There are 9 hidden switches. A switch that is on adds its own fixed numbers to the row, and there is some noise. The rows also spread widely along 15 directions, which tell nothing about the answers.
In the rows, zero is written as 128.
Known rows, each followed by its switches (1 for on, 0 for off):
[141 131 126 137 151 109 109 151 153 113 188 107 122 133 137 119 172 107
 183  56  74 178 100 110 107 102 144 111 121  95  90 128  87] : 1 1 1 1 1 0 0 1 1
[157 117 110 126 130 142 151 130 142 140 162 115 138 142 139 112 145 105
 171 121 119 155 152 131 166 218 137 113  93  89 120 166 101] : 0 1 0 0 0 0 0 1 0
[115  84 119  94  84 143 112 144 169 143 161 130 103 172 130 177 172 109
 191 111 120 102 141 110 122 123 151 136 126 148 105 196  81] : 1 1 0 0 0 1 0 1 0
[100 174 169 177 149  88  77 125 112 167 117 153 107  66 133 124 147 131
  63 136 101 171 145 133  95 134 138 143 167 151 120 116 144] : 1 0 0 1 1 1 0 1 0
[124 134 124 123  90  84  82 121 117 115 108  77  93  87 128 100 132 161
 140 150 132 147 140  62  89 183 133  86 129 122 159 158 150] : 1 1 1 1 0 1 1 1 0
[146 146 151 176 156  82  87 133 157 158 143 168 120 116 117 131 161 109
  80  94  86 170 131 134 118 168 168 119 106  86  63 124 139] : 0 0 0 1 0 1 1 1 0
[170  78  84 131 169 151 106 122 133 130 120  83 144 110 117 106 166  83
 123 155 127 136 128 141 160 108 113 138 127 140 111 183  82] : 0 1 0 1 1 1 0 1 0
[ 95 109 141 125 129 174  79  99 157 120 100 169 127 130 102 154 172 142
 119 188 151 111 148 156 143 149 144 127 121 195 110 167 114] : 0 0 1 0 0 1 0 1 0
[163  89 127 144 131 118 158 148 146 174 187 128 101  70  88 145  87 139
 160 142 159 166 161 142 150 218  97  99 129 109 168 167 159] : 1 0 0 1 0 1 1 1 0
[158 129 154 153 109  93  76 126 115 176 109  98  98 119 121  71 123 107
  76  90 104 146 166  42 114 197 115  70 132  75 127 184 136] : 0 0 0 1 0 1 1 0 1
[176 115 152 126 150  97 116 120 139 127 123  81 161 109 160 145 166  56
 107 138  76 164 132 112 132 119 181 107 159 105  44 164  87] : 1 1 1 1 1 0 1 0 0
[148 100  98 103 153 113  99 172 130  84 114  51 156 116 130 131 144 105
 145 117 106 140 127 115 129 118 153 147 115 153 157 183  99] : 1 0 0 1 1 0 1 0 0
[126  99 167 129 122 159  71 124 146 114 100 116 136  91  88 144 115 124
 119 148 138 128 150  96 114 141 131  88 150 175 119 175 132] : 0 1 1 1 1 1 0 0 1
[139  93  93 106 132 121 136  94 111 124 102  45 142 122 179 109 177 148
 127 157 113 142 149 179 141 169 173 161 111 105 117 182 117] : 0 1 1 1 1 0 1 1 1
[124 113 179  93  43  84 154 115 105 201 134 114 118 101 175 187 150 120
 106 171 103 146 159 132 103 185 133  97 199 127 103 171 150] : 1 0 0 0 0 1 0 0 0
[161 132 148 104  96  45 139 128 120 162 185 132  96 125 141 164 183 179
 100 146  96 228 100 136 133 188  94  79 155 122 152 147 100] : 0 1 1 0 0 0 0 1 1
[144 111 115 124 125 136  97 162 126 172 182 121 136 174 156 115 182 114
 122  49  67 178 163 127 144 188 137 167  97 107 105 199  52] : 1 1 0 1 0 1 0 1 0
[125 106 139 139 122  96  81 132 121 134 124  76 109 104 142 124 133 161
 115 102 101 136 126 134  71 101 128 128 133 130 129 137 175] : 1 1 0 1 0 1 1 0 0
[ 92 148 134 131  92 119 101 134 137 115 102 119 126  86 124 117 131 125
 154 126 118 117 157  94 101 217 177 127 101 107 128 136 171] : 0 1 0 0 1 1 0 0 0
[131 108 183 137 187 177 107  93 113 131 129  77 156  75 157 105 175  43
 135 132  82 148 144 151 142  96 124 128 179 157  70 165  93] : 0 0 1 1 1 1 1 1 1
[168 124  86 170 147 103 159 119 139 164 130  85 102 120 128  85 108 115
 148 151 162 145 134  96 139 117 135  98 127  79 125 151 101] : 0 1 1 1 1 1 0 0 0
[163  66 117  95 118 119 108  79 134 118  94  45 120 164 166 133 191 145
 126 151 104 110 147 156 140 159 152 107 108 107  87 192 122] : 0 1 0 0 0 1 0 1 1
[ 81 138 181 134 121 128  51 151 151 139 122 141 110 111 117 133 156  57
 146  67  75  95 155  69  96 123 160 147 139 147 101 159 122] : 0 0 0 0 1 1 0 1 0
[162 140 139 170 166  65 177 128 159 157 147  76  89 124 148 150  95 114
 168 123 136 137 140 128 123 115 179  99 128  75 115 136 126] : 0 0 0 1 0 1 0 0 1
[154  91 120 144 132 152 136 104 121 119 129  69 129 104 131  87  97 183
 168 143 157 157 145 152 117 173 101  62 110 105 134 133 175] : 1 0 1 1 0 1 0 1 0
[139 131 147 135 149 124 100 126  97 118 132  63 171  83 174  70 157  88
 119  98  65 174 128 136 112 159 128 129 125  96 104 130 141] : 0 1 1 0 0 0 1 1 0
[142 102  89  96 115 109  88 177 150 102 136 147 177 125  97 163 199 118
 103 137  96 167  78 144 125 146 127 128 107 152 112 151 109] : 0 0 0 0 0 1 0 0 0
[137  81 145 131 135 200 108 108 147 141 128 140 165  95 103 131 127  91
 125 158 137 125 173 149 156 201 136 115 120 144  89 180 144] : 0 1 1 1 0 0 1 0 0
[156 137  78 124 142  84 122 136 124 122 133  91 140 140 170 126 208 120
 113 138  91 189 103 138 129 117 170 158 126 115  97 161  51] : 1 1 0 1 1 1 1 1 0
[151  80 103 116 155  99 138 162 158 153 204  94 109 118 124 167 173 102
 170  89  81 143 140 164 158 166 139 180  99 104 131 179 108] : 1 1 0 1 0 1 0 0 0

New rows, each followed by its switches (1 for on, 0 for off):
[121  93 127 115 106 123  60 139 141 124 128 124 148  98 113 141 185  73
 112 129  87 126  92  98  81  70 118 105 164 154  73 141 137] : 1 1 1 1 0 0 0 0 0
[136  75 141 121 125  83  66 157 135 182 165 124  87 104  95 165 168 137
  79 111  99 158 117 130 107  84  76 130 175 168 146 188 113] : 1 0 1 1 0 1 0 1 1
[103 141 131 116 116 130  45 137 116  84  86  89 162  68 134 108 165  66
 119 139  85 118 151  74 101 193 167 135 125 148 117 161 142] : 1 1 0 1 0 0 0 1 0
[ 70 140 131 129  54 113 120 163 132 163 158 143 106 103 129 140 115 180
 164 104 143 152 127 116  62 164 138 125 142 126 162 140 165] : 1 0 1 0 0 1 1 1 1
[100 119 122 116  77  81 105 101 143 177 141 133  74 149 154 134 211 128
 135 118  93 120 133 110 101 142 153 113 142  96  87 160 123] : 1 0 1 1 0 0 0 1 1
[159  82 145 137 185 158 104 113 136 129 153  86 128 107 123 122 152 112
 135 121  98 140 171 162 169 183 111 136 106 135 121 180 119] : 1 1 0 1 0 1 0 0 0
[142 139 128 139 131 124 117 112 104 122 147 101 144 111 159  77 173 136
 134 116  91 187 107 140 114 169  98  94 116 100 108 108 137] : 0 1 0 0 0 1 0 1 0
[144 131  77 128 146 113 122 149 164  90 160  83 111 129 117 102 164  81
 216 126 129 138 103  64 143 129 136  97 108 106 146 163  64] : 1 1 1 0 0 0 0 1 1
[115 155 139 118 109 148  84 139  95  81 116  85 151  86 138  68 140 125
 165 128 116 183 122  55  92 159 100  66 149 158 149 137 106] : 1 0 1 1 1 1 0 1 0
[184  48 134  92  78  63 123 134 127 153 118  31 122 113 143 181 104 189
  96 149 125 154 147 150 103 171 139  90 145 104 131 199 167] : 1 1 1 0 0 1 0 1 1
[154 100 139 114 127 121  58 147 142  92  93 102 163 124 105 134 149 114
 102 134 113 151 104  99 106  95 133  84 139 162  94 161 103] : 0 0 1 0 1 1 0 1 0
[116 143 164 126  95  86 100 152 113 177 121 117 117 134 155 148 126 144
  81 107 105 158 163 118 104 170 148 142 142 142 145 173 114] : 0 0 0 0 0 1 0 1 0
[166  96 113  95 120  82  97 109 175  82 102 103 126 158 134 187 206 118
 142 160 107 128 103 119 124 112 204 107 115 131  51 171  87] : 0 1 0 1 1 1 1 1 0
[124 129 146 113  92 133 125 127 107 132 122  70 173 122 190 123 147 130
 129 114  87 169 158 130  99 198 178 120 131 100  83 166 119] : 1 1 1 1 0 1 0 0 1
[125 138 127 126 121  95  53 146 160  73  68 106 159 160 141 149 163 147
 102 102 102 138 104 112  70  95 230 121 102 132  62 147 110] : 0 0 0 1 1 1 1 1 1
[117  99 117 139 172 184 107 122 127 111 143  86 126 103 124  76 141 119
 191  95 116 119 164 151 142 165 109 141  94 128 150 149 146] : 1 0 0 1 1 0 0 1 0
[132  97 149  78  82  85 110 175 158 136 151 111 144 151 153 231 165 118
 133 111  83 144 122 132  98 110 184 153 150 161  97 189  88] : 1 1 0 0 0 1 1 0 0
[168  77 124 116 122 125 126 111 118 154 149  67 142  87 155 109 163  67
 137 126  79 140 151 139 139 190 120 109 135  77  80 165 152] : 1 1 0 1 0 0 0 1 0
[144 139 110 161 131  33 137 116 161 161 153 151  78  86 112 151 168 141
 115 171 128 166 103 139 123 161 152 104 130  77 105 117 152] : 1 0 1 0 0 1 1 1 0
[114 117 106  94  95  96 130 162 134 123 148  84 158  97 151 154 142 125
 158 115 100 149 154 141 120 238 205 178  87 100 134 175 141] : 0 1 1 1 0 0 1 1 0
[152 107 188  99 103  51  84 101 107 153 101  66 100  90 160 162 162 111
  68 161  76 148 153  91 108 133 143 104 196 145 110 188 126] : 1 1 1 1 1 0 1 0 0
[134 101 139 118 141 118  70  99 140 103  81  90 152 126 144 124 205 101
  95 143  76 123 128 138 126 126 163 111 128 124  61 160 124] : 1 0 1 0 1 0 0 0 1
[111 102  88 126 126 133 117 113 146 104 152 113  94 104 105 118 164 207
 186 146 147 154 122 155 122 177 116 119  99 131 162 140 148] : 1 1 1 1 1 1 0 1 1
[123 133 141 145 107  69  84 153 144 159 109  93 106  78 123 150 102  93
 110 137 125 122 169  63  97 164 189 134 144 118 121 179 133] : 1 1 1 1 0 1 0 1 0
[167  96 117 108 130  66 118 134 108 168 124  67 124 105 155 161 165 118
  68 168 103 166 135 150 136 126 129 157 161 151 137 194  90] : 0 1 0 1 0 1 0 1 0
[125 164 131 132 132 135 108 113 121  88 167 149 148 123 157 107 214 126
 163 122  82 201  70 137  98 120 108  77 134 139  81  80 103] : 1 1 0 1 0 0 0 1 0
[142 159 159 136 135  72 129 121 143 109 142 122 126 123 149 134 154 144
 147 115  91 188 122 130 122 187 170  88 108  89  98 108 133] : 0 0 1 0 1 0 0 1 0
[125 135 105 115 104 111 107 157 107 144 155 106 146  86 145 108 180  80
 123 129  90 175 108  99 112 156 111 131 159 125 141 160 103] : 1 1 0 0 0 0 1 1 1
[194  86 115 163 143 107 124 123 143 160 139  99 102 144 117 102 108 157
 112 110 136 153 130 129 126 114 103  75 122  80 118 148 144] : 1 1 0 0 1 0 1 0 0
[162 105  82 108 107 166 108 142 102  97 127  90 191 153 145  77 151 168
 127 122 124 196 111 141 120 186 102  87  91 125 130 148 112] : 0 1 0 1 0 0 0 1 0
[ 97 114 126 149 118 113  58 123 141 143 109 102  90  81 110  87 131  96
 136 105 117  85 153  76  92 150 147 136 113 108 130 153 183] : 0 1 1 1 0 0 1 1 0
[106 132 134 150 107 119 124 113 136 191 144 151  84 180 160 145 159 174
 117 121 130 135 137 151 101  84 130 135 146 141 114 145 103] : 1 1 0 0 0 1 0 0 0
[106 153 171 122  86  78 111  87 119 167 140 144  75 109 163 143 204 121
 124 150  88 153 146 106 110 183 143 100 164 120  96 149 126] : 1 0 0 1 0 1 1 1 0
[135 145 146 152 113  94 166 123 162 157 175 126  89 122 149 159 125 131
 188 122 132 157 134 123 111 156 167  95 139  84 104 137 123] : 1 1 0 0 0 1 1 1 1
[135 123 136 140 141 141  98 189 123 162 170 147 171 133 123 128 143 110
  96  68  89 190 124 140 119 131 111 150 126 146 122 155  87] : 0 0 0 1 0 1 0 0 0
[160  89 127 164 148  98  85 132 144 184 125 131  99 133 100 137 127 155
  59 134 137 147 134 137 119  87 104 103 145 140 115 166 123] : 1 0 1 1 0 1 0 0 0
[163  95 164 140 172 138 124  96 161  98 133  88 130 158 148 150 139 164
 163  99 103 141 136 186 124 114 167 100  95 115  63 126 139] : 0 1 0 1 1 1 0 0 0
[103 126  99 155 128 161  84 158 109 157 162 123 140 114 133  62 153 130
 129  77 105 167 129 128 107 144  89 155 112 122 144 143 114] : 1 1 1 0 0 1 0 1 0
[144 112 134 132  99 159  79 126 105 149 120 100 131 161 149  76 137 146
 109 100 119 157 147  90 103 136  88  80 136 136 125 172  98] : 1 1 0 0 0 1 0 1 0
[137 106  73 133 150 132 154 138 128 188 150  98 127 131 141 103 166  48
 141 148 130 118 148 121 174 120 127 167 135 118 137 200  56] : 0 0 1 1 0 0 0 0 0
[102 146 151 130  65 117 126 110 113 138  93  82 120 112 174 116 114 145
 154 146 136 129 140  86  59 113 156  82 169 119 106 130 152] : 1 1 1 0 1 1 0 0 0
[ 97 120 130 124  88 139  79 173 161 153 122 150 145 103  97 144 133  70
 124 116 124 117 155  75 115 190 176 142 127 131 114 199 112] : 0 0 1 0 0 1 1 1 1
[155 134 106 140 164 115 142 147 157  95 184 117 141 132 134 145 152 139
 186 122 121 193  94 148 125 113 146 105 111 130 112 117  86] : 1 1 1 1 0 0 0 1 0
[111 158 170 162 133 132 134 137 118 141 142  81 114  93 164 104  80 108
 190  82 122 142 154  98  80 112 160 124 148 115 128 125 139] : 0 1 0 1 1 1 1 1 0
[135 169  83 143 149  94 124 137 139 107 143 126 104 177 146  98 187 157
 155 125 131 178  80 112 126  98 133 114 100 130 147 129  51] : 0 0 0 0 0 1 1 1 0
[154  52 127 114 107 141  85 107 150 123 117 101 119 124 102 136 143 146
 130 141 128 100 131 141 114 137 107  80 121 128 107 161 187] : 1 1 0 0 0 0 1 0 0
[151  89 137 143 134 157 129  96  97 189 126 106 129 125 152 108 144 143
  82 163 134 154 145 173 129 107  71 100 171 150 116 160 126] : 1 0 0 1 0 1 0 0 0
[140  84 143 106 100 127 102 138 159 143 183 133 122 120 115 139 181  86
 177  83  79 145 132 102 121 177 128  90 122  95  71 170 122] : 1 0 1 1 0 1 1 1 0
[146 122 123 130  97 130 141 122 119 163 130  80 118 143 166  79 122  94
 170 104 125 141 170  66 124 170 153  87 136  70 104 184  96] : 1 0 1 1 1 0 1 1 0
[107 161 115 143 122 133  88 119 134  93 110 118 145 133 151  82 168 140
 150 115 112 158 134 100 101 190 181 107  87 105  91 134 115] : 1 0 1 1 0 1 1 1 0
[147 102 158 119 108  87  64  84 132 127  83 102 107 125 132 124 179 138
  78 161 104 132 130 108 114 148 135  73 137 126  85 161 146] : 0 0 1 0 0 1 1 1 0
[110 110 147 120  95 144  86 144 135 152 172 127  90 111 106 112 145 130
 160  96 118 150 149  77 119 182  92 105 139 140 159 188 109] : 1 1 1 0 0 1 1 1 1
[122 128 105 134 129 161 131 105 157  90  96 101 139 147 148 119 134 121
 195 153 157 100 149 122 117 152 199 102  95 118  95 151 125] : 1 0 0 1 0 0 1 1 0
[102 107 108 124  86 125 102 170 138 148 160 106 108 140 128 122 127 152
 168  76 128 131 100 101  66  69 112 122 142 135 159 149 133] : 1 1 1 0 0 0 1 0 1
[145 115 170 157 175 136 121 130 143 121 146 116 153  91 136 148 124 127
 134 116 100 169 140 194 121 140 147 122 129 125  83 115 155] : 1 0 0 0 1 1 0 1 0
[147  74 120 121 139 172  64 154 129 132 115  96 182  97 117 138 147  55
  95 140 110 130 129 122 112  79 116 138 165 184  90 191  94] : 1 1 0 1 0 1 0 1 0
[121 151 176 164 141  87  83 120 115 169 108 101 102 123 166 116 140 134
  76  93  79 146 174 119 105 142 162 148 141 115 107 150 126] : 1 1 0 0 1 1 0 0 0
[144 146 109 156 121 107  99 152 145 124 121 126 143  79 103 101 121  61
 131 138 122 137 129  57 115 185 146  83 123  88 113 133 147] : 1 1 0 0 0 0 0 0 0
[104 132 132 119  69  90 140 112 117 177 112  90  72 140 154 127 120 182
 142 154 161 125 165 103 108 171 140 105 145 120 175 182 126] : 0 0 1 0 0 1 0 1 1
[101 119  99 100  50  99 133 129 135 160 111 128 120 100 138 168 174 112
 126 190 140 117 123 105  92 151 162 119 170 132 114 176 132] : 1 0 0 1 0 1 1 0 1
[ 72 131 177 127  65 108  87 148 123 192 164 173  96  88 118 138 160 115
 125  79  77 127 139 109  81 179 104 128 149 123 128 129 187] : 0 0 0 0 0 1 0 0 0
[ 90 112 111 135 108 197  69 120 119 103 109 107 120  76  98  67 116 149
 171 139 161 108 167  92 106 212 102 113 100 156 179 163 173] : 1 1 0 1 0 1 1 1 0
[128 104  82 127  94 107  97 125 125 161 107  89  97 127 131  89 165 112
 122 130 128 101 135  77 110 135 126 130 118 103 135 182 128] : 0 1 0 1 0 1 1 0 0
[125 112 132 112  99 129 104 126 104 159 140  91 124 141 161  84 170 102
 141  83  82 136 154 106 118 175 114 117 120 101 120 167 123] : 0 0 0 1 0 0 0 1 0
[151 144 141 179 151  98 108 135 101 163 117  91 159  83 160  88 112 129
  56 104  97 182 137 149  91 153 148 135 124  83  97 119 170] : 0 1 0 1 0 1 1 0 0
[185  63  77 150 154 164 124 122 160 131 135  85 154 114 112 105 137  84
 148 136 136 129 134 142 144 157 137  92 103  73  64 172 131] : 1 1 0 1 0 1 0 1 1
[107 168 141 140  99 110 122 169 122 133 147 146 124 125 129 150  83 237
 133 117 158 204 157 138  95 224 149 117 106 156 194 138 135] : 1 0 0 1 0 1 0 1 0
[121 103 106 162 137 150 122 145 132 190 176 132 112 113 119  77 145 107
 152  82 115 150 139 134 126 132  91 139 127  91 120 148 122] : 1 0 1 0 1 1 0 1 0
[111  81 168 116  70 141  71 141 119 149 131 103 145 124 149 141 130 167
 112  67  83 132 139 148  48 128 124 114 137 132  85 137 199] : 1 1 0 1 0 1 0 0 0
[157  98 142 117 107 114 118 123 108 141 108  61 160 156 189 118 135 155
 103 101  89 154 157 168 105 172 157 109 114  90  88 154 153] : 1 0 0 0 0 0 0 1 0
[140 137 150 172 171 127  86 159 120 161 171 130 116 152 131  83 140 147
 100  47  90 186 121 132 113 103  74 108 129 124 152 128 104] : 1 0 0 0 0 0 0 0 1
[178 143 117 119 134  20 166 125 109 142 149  74 110  43 146 151 161 106
 108 208 109 209 111 111 144 169 131 105 183 111 154 151 108] : 1 1 1 1 1 0 1 0 0
[151 115 157 155 162  67 146 110 149 174 173 143  71  44  95 169 146 118
 119 179 121 168 141 151 155 169 116 114 166 122 129 144 147] : 1 0 1 1 1 1 1 0 0
[105 151 182 150 128 132 135 110 118 159 156 110 108 101 163 106 124 104
 174 102 103 148 151 121 105 128 130 114 160 116 115 118 137] : 0 1 1 0 1 0 0 1 0
[ 95 152 177 132  95  91  68 124  86 150  85  91 111  94 159 108 135 148
  77 131 105 139 140 104  67 123 116 116 166 165 153 135 163] : 0 0 0 0 0 1 0 1 0
[151 103 110 162 105 141 122 150 118 210 145 117 122 149 137  75 104 121
 108  86 134 149 164 110 118 157  99 105 128  79 121 173 120] : 1 0 0 0 0 1 0 1 0
[126 100 110 112 110  83 115 113 128 171 119 110 113 109 143 157 194  97
  95 178 113 129 115 140 117  93 137 142 168 146  97 171 105] : 0 0 1 1 0 1 0 1 0
[186  85 153 138 157  60 106  96 134 138 124  76 103 103 136 144 161 139
  88 141  94 158 109 166 115 108 123  86 139 105  86 132 168] : 0 0 0 1 0 1 1 1 0
[105 147 137 122 112 154  82 126 102  82  82  66 179 101 157  67 141  98
 141 122 107 133 126  81  80 144 146  82 131 130 114 134 142] : 0 0 1 1 0 0 0 0 1
[148 106 145 109 114  93 136 145 127 173 157 101 148 121 156 140 164  78
 114 103  69 155 150 137 147 193 147 135 127  84  97 173 117] : 0 0 1 0 0 0 0 0 0
[203  47 139  83 111 109 152 128 111 152 136  32 159 138 164 151 139 133
 117 139  97 176 142 159 146 141 105  86 159 110 100 199 107] : 1 0 1 0 1 1 0 0 0
[138 136 117 135 153 134 106 105 113 107 112 132 181 101 151 102 202 117
  84 163  93 180  98 190 131 161 130 120 117 126  80 108 141] : 0 0 0 0 0 0 1 1 0
[117 148 135 166 173 111  88 118 133 124 113  92 124 126 155  94 151 134
 119 111 100 140 159 142 126 160 171 147  91 109 111 141 120] : 1 0 1 0 0 1 0 1 0
[ 93 143 126 146 118 114 136 128 164 157 135 138 114 165 160 156 159 115
 165 121 121 110 138 135 107 102 201 145 124 115  76 146  96] : 1 0 1 0 0 1 0 0 0
